There are 4 nested groupings, the coarsest first. Each group lies inside one group of the grouping before and may be the whole of it. The rows also spread widely along 13 directions, which tell nothing about the answers.
In the rows, 128 means zero.
Known rows, each followed by its group in each grouping:
[154 133 113 119 173 102 111 128 135 163 107 110 150 138  94  75 136 131
 121 141]	j_235 tukez j_978 viv
[ 98 116 196 134 151 150  23  68 133 135 180 125 113 116 146 138 170 136
  84 145]	j_90 remad j_676 Zuve
[116 123 116 132 146 124  94 126 123 122 132 123 144 126 116 147 151 101
 149 116]	j_90 remad j_173 vepi
[182 164 157 123 139 197 120 122 108 133 183 131 138 157 150 232 186 171
 138 166]	j_90 selo j_460 Mupe
[125 151 128 123 137 178 104 141 161 168 102 160 119 141 159 121 142 146
  83 163]	j_235 tukez j_229 rir
[115 142 158 119 116 110 119 113  98 116 139  87 105 106 155 120  85 107
 160 167]	j_90 selo j_460 vugor
[ 95 165 103 119  75 144 124 130 123 126 133 115 121 128 221 127  88 127
 146 112]	j_235 tunof j_782 mogi
[137 103 224 113 150 169 124 110 109 149 155 153 122 136 141 131 142 182
  74 163]	j_235 tukez j_369 Tel
[144 116 161 119 154 116 132 149 105 130 117 152 157 148  81 132 109 142
 125 160]	j_235 tukez j_978 pebe
[168 119 139 133 153 149 163 118 148 117 130 105 118 134 136 179 121 169
 128 117]	j_90 remad j_173 dun
[107  65 153 147 180 109 112 129 131 138 167 150 136 143 101 134 144 100
 106 118]	j_90 selo j_804 nedo
[160 174  97 144 156 168 114  88 138 114 151  99  96 121 171 142 141 122
 153 108]	j_90 remad j_46 pizin
[ 76 166 141 116  98 130  85 143 119 131 130 128 146 142 167 119  96 106
 138 147]	j_235 tunof j_277 tapel
[136 137 112 122 118 111 121 124 169 145  88  89 150 133  99 153 131 169
 119 152]	j_90 remad j_46 repob
[185  90 117 117 119  68 159 116  90 146 157 107 154 132 124 150 126 156
 134 171]	j_235 tunof j_937 Bis
[123 140 119 120 116 163 171 138 136 127 101 125 128 128 153 152 138 128
 129 120]	j_235 tukez j_978 pebe
[158  59 196 133 168 136 148  84 155 112  90 108  84  80  89 154 135 163
  83 145]	j_90 remad j_46 pizin
[ 71 110 117 117  85 101 135 125 106 149 161 101 159 126 159 133 161  92
 145 133]	j_90 selo j_804 nedo
[122 130  56 153 108 135 127  90 185 114  70 125  92 111 133 172 126 132
  94 127]	j_235 tukez j_978 pebe
[106 140 108 134  99 118 152 142 120 105 115 138 153 152  93 172  98 150
 141 150]	j_90 remad j_173 dun
[193 132 132 125 154 165 172 116 149 115 114  88 108 116 145 200 143 161
 148 120]	j_90 remad j_676 Zuve
[129 115  82 130  97 148 185 140 120 109  91 144 120 118 159 145 106 154
 131  87]	j_235 tunof j_937 Bis
[144 126  98 122 110 159 152  92 118 137 118 125 121 110 133 129 186 159
 107 112]	j_235 tunof j_782 mogi
[105 182 137 113 117 130 133  97 120 126 137  67 161 149 119 104 144 148
 144 119]	j_235 tukez j_978 viv
[ 98 125 178 113 113 155 158 139 151 116 127  86 153 133 162 217 155  96
 144 118]	j_235 tukez j_978 pebe
[ 80 122 110 108  67 143 219 112 129 161 109 110 139 121 128  98 184 152
  82 146]	j_235 tunof j_277 tapel
[ 75 174 179 107 109 145  97 120 109 186 218 117 170 174 166  96 180 119
 102 190]	j_235 tunof j_782 mogi
[113 129 100 126 126 161 114 145 127 139 127 149 157 148 139 140 159 156
 130  79]	j_90 selo j_804 nedo
[149  93 161 113 150  79  93 119 127 140 132  68 150 113 106 158 142 121
 147 150]	j_90 selo j_460 Mupe
[148 143 152 128 110 163 180  75 112 116 138 114  66 104 175 127 111 158
 105 170]	j_235 tunof j_277 tapel
[ 75 110 130 126 140 140  97 153 111 152 134 153 139 116 160  84 159  56
 124 109]	j_235 tunof j_937 Bis
[ 64 146 126 117  53 161 118 143 144 133  88 143 132 116 164 176 133 131
 110 175]	j_90 remad j_173 dun
[ 68 136 176 138 166 111 177 150 194 128 112  62 127 158  81 121  88  99
 120 148]	j_90 selo j_460 Mupe
[ 68  96 179 122 152 138 147 152 145 130 123 124 163 146 113 125 142 109
 115  80]	j_235 tukez j_229 rir

New rows, each followed by its group in each grouping:
[147 138 121 116 134 166 157 119 141 163 110 105 113 117 135 119 172 161
 107 144]	j_90 selo j_460 vugor
[ 98 101 173 123 108 116 132 116 128 126 147 114 131 125 145 164 124 115
 112 154]	j_235 tunof j_782 mogi
[123 150  87 134 120 156 133 134 130 150 121 157 123 140 143 115 144 132
 104 148]	j_235 tunof j_937 Bis
[123 137  83 143 106 142 132 106 143 124 121 139 138 148 112 159 148 175
  94 121]	j_235 tunof j_937 Bis
[141  97  83 127 137 133 167 117 105 151 127 138 109  94 146  99 183  82
 124 122]	j_235 tunof j_782 mogi
[121  92 147 130 169 119 132 111 141 126  96 117 122 109  89 106 142 108
 109 113]	j_235 tukez j_978 pebe
[176 148 154 138 201 215 139 138 161 140 142 166 117 175 131 141 140 197
  85  94]	j_235 tunof j_782 mogi
[ 82 148 106 112  69 108  98 138  95 134 134 132 153 126 192 131 105  96
 157 149]	j_235 tukez j_229 rir
[123 148  94 128 127 161 108 130 145 150 100 136 120 114 146 120 156 122
 122 136]	j_90 remad j_46 repob
[112 142 102 147 135 139 155 121 169 136 133 106 109 124 137 173 157  64
 127 173]	j_90 remad j_46 pizin
[122 114 125 133 135  97 130  71 126 136 169  89 129 133 122 103 145 141
 104 122]	j_235 tunof j_277 tapel
[170 121 129 130 170 145 146 132  86 106 131 147 170 147  42 165 186 145
 147 104]	j_235 tunof j_937 Bis
[139 134 168 113 149 181 160 137 117 172 151 160 138 153 139 111 172 157
  90 168]	j_235 tukez j_229 rir
[134 117 133 126 146 142 116 158 142 110  77 141 135 125 112 165 102 143
 143 112]	j_90 remad j_173 vepi
[114  76 182 124 127 159 154 124 104 109 102 170  97  99 145 139 109 143
  98 126]	j_235 tukez j_369 Tel
[160 169  88 112  92 113  72 116  68 134 148 134 150 124 159 151 138 121
 168 177]	j_235 tunof j_277 tapel
[118 156 133 113 121 169 129 160 101 126 105 144 142 134 129 126 120 156
 147 119]	j_90 selo j_460 vugor
[170  33 174 103 122 116 180 108  90 135 122 107 117  76 155 149 147 169
 125 116]	j_90 selo j_804 nedo
[ 79  97 132 132 132 129 175 128 162 155 128 116 129 132 133 136 168  80
  93 140]	j_235 tukez j_369 Tel
[ 84 100 103 118 112  77 129 184 137 163 144 116 196 151 140 150 133  77
 154 132]	j_90 remad j_46 repob
[ 80 142 119 122 134 129  91 162 195 130  72  83 162 135 124 167 131  97
 149  96]	j_90 remad j_173 vepi
[131 142 123 109 138 142 157 163 123 175 104 129 139 129 139  73 145 115
 122 160]	j_235 tunof j_937 Bis
[118 119 103 126 122 111 128 154 120 164 188 144 171 172 170 143 134 117
 125 130]	j_235 tunof j_782 mogi
[104 148 128 121  68 115 181  90  71  58 107  89 128 101 114 178 110 109
 184 139]	j_235 tukez j_978 viv
[ 92  95 126 104  88 144 156  97 117 148 108 122 191 129  66 140 246 190
  83  94]	j_235 tukez j_229 rir
[114 147 115 144 136 101 116  75 126 114 170  78 112 126 136 114 114 110
 143 137]	j_90 remad j_173 dun
[161  75 171 127 162 124 138 115 164 117 141  64 127 120 147 221 136 146
 135  85]	j_90 selo j_460 vugor
[ 85 133 156 115 102 107 168 128  83 115 153 101 149 130 123 118 115 109
 162 156]	j_90 remad j_173 vepi
[ 70  92 124 130 126 124 187 195 179 120  61 125 155 139 111 158 101  93
 125  87]	j_235 tunof j_937 Bis
[150 142 119 128 136 172 199 145 123 142 110 161 126 153 104 114 132 182
  96 149]	j_235 tunof j_937 Bis
[141 151 169  90  92 166 100 107 114 160 124 102 115 100 235 115 129 164
 121 151]	j_235 tukez j_978 pebe
[121  80 131 114 106 109  81  93 101 159 145 126 133 100 143 115 167 162
  96 136]	j_90 selo j_460 vugor
[132 110  90 131 113 111 129 124 149 156 142 129 126 137 177 135 113 140
 103 132]	j_235 tunof j_782 mogi
[160  99 108 100  98 102 230 123 107 161 111  95 158 127 112 128 160 178
 121 148]	j_235 tukez j_369 Tel
[ 80 155  96 125  91  95  66 126 103 151 159 142 165 154 138 100 114 133
 130 169]	j_90 remad j_173 vepi
[133 134 154 117 128 150 141 128  65  99 143 136 148 131 124 126 129 148
 158  98]	j_235 tunof j_937 Bis
[113 119 142  97  66 168 176 118  89 131 128 103 129  97 187 155 166 163
 139 112]	j_90 selo j_460 vugor
[111 123 141 112  90 190 178 146 132 150 105 151 128 118 160 155 162 164
 100 149]	j_90 remad j_46 repob
[145 116  83 127 160 131 128 169 143 164 118 137 151 146 126 128 143 129
 131 107]	j_90 selo j_460 vugor
[104 124 131 124 168  65  68 139 100 139 165 117 183 160  96  69 105  97
 152 104]	j_235 tunof j_277 tapel
[ 80 156  95 124 104 159 126 134 121 115 107 120 139 119 150 130 150 105
 158  91]	j_90 remad j_173 vepi
[142 106 124 135 143 156 137  93  95 122 130 155  98 101 131 130 170 114
 114 131]	j_235 tukez j_369 Tel
[159 119 123 108 146 142 121 142 113 129  63 133 145 108  97 134 153 140
 143 110]	j_235 tukez j_369 Tel
[133 160  97 130 112 137 163 146  99 108  96 140 127 120 106 144 110 112
 169 164]	j_90 remad j_46 repob
[147 137 196 110 166 164 116 136 124 151 180 111 167 163 130 172 180 152
 131 145]	j_90 remad j_173 vepi
[132 106 118 134 134 125 127 140 111 143 167 156 145 144 141 165 139 118
 126 154]	j_90 remad j_173 dun
[132 114 107 113 110  94 148 153 114 125  72 103 147  99 109 146 133  83
 164 150]	j_235 tunof j_937 Bis
[138 144 170 111 164 192 154 174 119 167 130 158 144 156 130 113 157 153
 120 145]	j_90 selo j_804 nedo
[104 134 141 126 117 135 131 146 102 119 126 164 144 145 106 137 113 126
 125 154]	j_235 tunof j_782 mogi
[116 138 157 117 141 127 136 165 147 128 109 107 158 147 123 140  90 138
 147 128]	j_90 remad j_46 pizin
[175 141 168 141 164 134 112  41 120 135 210  94  88 137 167 132 133 157
  95 177]	j_235 tukez j_978 viv
[ 43 129 131 139 139 133 153 159 175 165 107 157 137 158  94  92 136  74
  70 180]	j_235 tukez j_978 pebe
[140 113 142 127 140 122 125 128 140 126 115 110 140 128 116 165 134 129
 125 132]	j_235 tunof j_937 Bis
[200  70 122 150 213 125 180 104 145 120 132 122  99 122  89 141 144 133
 110  93]	j_235 tunof j_782 mogi
[145 122 113 122 148 153 241 173 106 172 135 150 108 133 135  98 141 101
 126 188]	j_90 selo j_460 vugor
[ 92 130 115 131 106 130 113 134 130 135 155 132 136 152 174 133  90 160
 118 109]	j_90 selo j_460 vugor
[ 90 112 131 130 159 139 133 139 182 151 124 114 148 155 141 118 140 120
  96  78]	j_235 tukez j_978 pebe
[135 138 146 128 158 159  92 131 116 134 151 144 133 138 140 143 148 125
 134 136]	j_90 remad j_173 vepi
[136 103 141 140 161 125 220  93 101 110 163  94 116 124  95 111 161 108
 132 110]	j_235 tunof j_937 Bis
[ 90 183 161 114 109 166 189 131 150 121  77  97 140 144  75 139 145 136
 119 178]	j_235 tukez j_978 pebe
[176 217 137 115 128 122 117  82 125 134 160  36 108 129 173 140 119 110
 172 205]	j_235 tunof j_277 tapel
[178 107 142 134 173 156 148 109 148 136 135 132 117 148 134 153 129 190
  93 107]	j_235 tukez j_369 Tel
[120 148 102 147 111 128 130  91  90  96 171 152 128 152 114 156 120 138
 128 141]	j_235 tunof j_277 tapel
[189 114 121 138 179 144 121 115 141 105 119 110 127 115 109 198 155 128
 154 100]	j_90 remad j_46 pizin
[106 118 100 128 119 122 139 155 126 160 148 137 148 132 155 146 157  75
 138 160]	j_90 remad j_46 repob
[122  91 164 117  95 154  75 107 167 129  81 114 101  88 175 197 121 188
  84 132]	j_90 selo j_460 vugor
[171 108 112 120 105 151 145  88 106 119  96 129 101  85 149 170 159 161
 120 133]	j_235 tukez j_369 Tel
[154 100 140 121 142 120 140 138 115 102  95 109 138 102 113 169 116 128
 168 108]	j_90 remad j_46 repob
[ 96 120 158 102  95 149 112 155 137 154 111 132 162 128 153 163 160 126
 112 144]	j_235 tunof j_782 mogi
[136 144  73 122 120 165  97 127 124 145  82 149 125  98 131 125 180 133
 128 128]	j_90 remad j_676 Zuve
[ 94 165 131 137 116 227 166 115 117 122 140 175  83 127 178 115 154 126
  97 125]	j_235 tunof j_782 mogi
[119 144 117 123 128  86 107 137  81 157 176 146 155 160 139  90 100 108
 139 185]	j_235 tukez j_369 Tel
[106 106 144 122 129 128 129 129 137 126  90 131 131 121 124 123 112 135
 107 122]	j_235 tukez j_978 viv
[118 134 101 142 156 139 173 115 129 112 102 129 100 125 102  67 105 131
 120  91]	j_235 tunof j_782 mogi
[121 109 123 120 145 139 109 162 132 146 100 149 156 127 113 138 152 122
 128 120]	j_90 remad j_173 dun
[142 161 111 107 127 137 184 143  99 164 163 105 147 152 188  92 130 128
 156 129]	j_235 tukez j_369 Tel
[108 140 122 113 108 141 199 121 119 135 121 105 155 145 102  98 152 173
 118 104]	j_235 tunof j_782 mogi
[123 100 166 131 199 142 112 172 129 120 126 139 157 148  77 151 138 107
 145  84]	j_90 selo j_460 vugor
[124 141 117 132 162 112  70 117 119 143 173 121 162 155 119 118 158 103
 134 115]	j_235 tunof j_277 tapel
[113 187 131 125 146 159 137 136 168 112  86  81 140 146  98 139 131 122
 148 106]	j_235 tunof j_782 mogi
[156 120 123 100 116 102 140 144 114 149 101 104 174 133  94 144 139 174
 144 155]	j_90 remad j_173 vepi
[159 131 199 110 152 147 115 112 138 139 174  56 126 131 196 172 125 160
 144 118]	j_90 selo j_460 vugor
[126 181 123 109 105 143 157 141  75 158 193 137 176 178 158 125 152 135
 151 173]	j_235 tukez j_229 rir
[145 119  76 126 113  60 142 144 125 121 122  95 172 147 118 192  99 107
 175 135]	j_235 tukez j_369 Tel
[146 121  98 125 151 180 117 156 127 140 106 160 133 129 148 133 149 162
 128  74]	j_90 selo j_460 Mupe
[120 188 114 100 104 150  37 120  82 130 141 117 190 147 143 110 151 191
 169  79]	j_90 remad j_173 vepi
[110 141 113 128  97 148 101 144 120 140 162 153 134 140 205 176 116 124
 135 152]	j_90 remad j_676 Zuve
[156 128 163 125 162 160 155 150 132 151 158 124 118 142 149 174 144 116
 128 175]	j_90 selo j_460 vugor
[166 164  65 112 121 108 161 107  75 150 174  82 154 132 156  88 166 115
 182 113]	j_235 tunof j_782 mogi
[ 92 146  87 117 127 111  93 175  94 168 154 156 197 177 110  80 135 141
 142 111]	j_90 selo j_460 vugor
[167 119 188 119 152 189 148 142 134 100  77 134 111 119 104 191 114 198
 123 126]	j_90 selo j_460 Mupe
[121 125 131 110 154 140 128 156 136 146  58 130 150 119  90  96 149 123
 127 110]	j_235 tukez j_369 Tel
[ 80 139 173 168 149 149 133  66 117  89 185 158  73 150 108  99  83 137
  76 156]	j_235 tunof j_782 mogi
[ 90 149  75 126 105 128 132 150 111 157 125 153 151 152 115  87 131 142
 120 141]	j_90 selo j_460 vugor
[161 143 146 118 161 165  90 146  85 181 208 177 154 165 185 141 176 115
 125 168]	j_235 tukez j_369 Tel
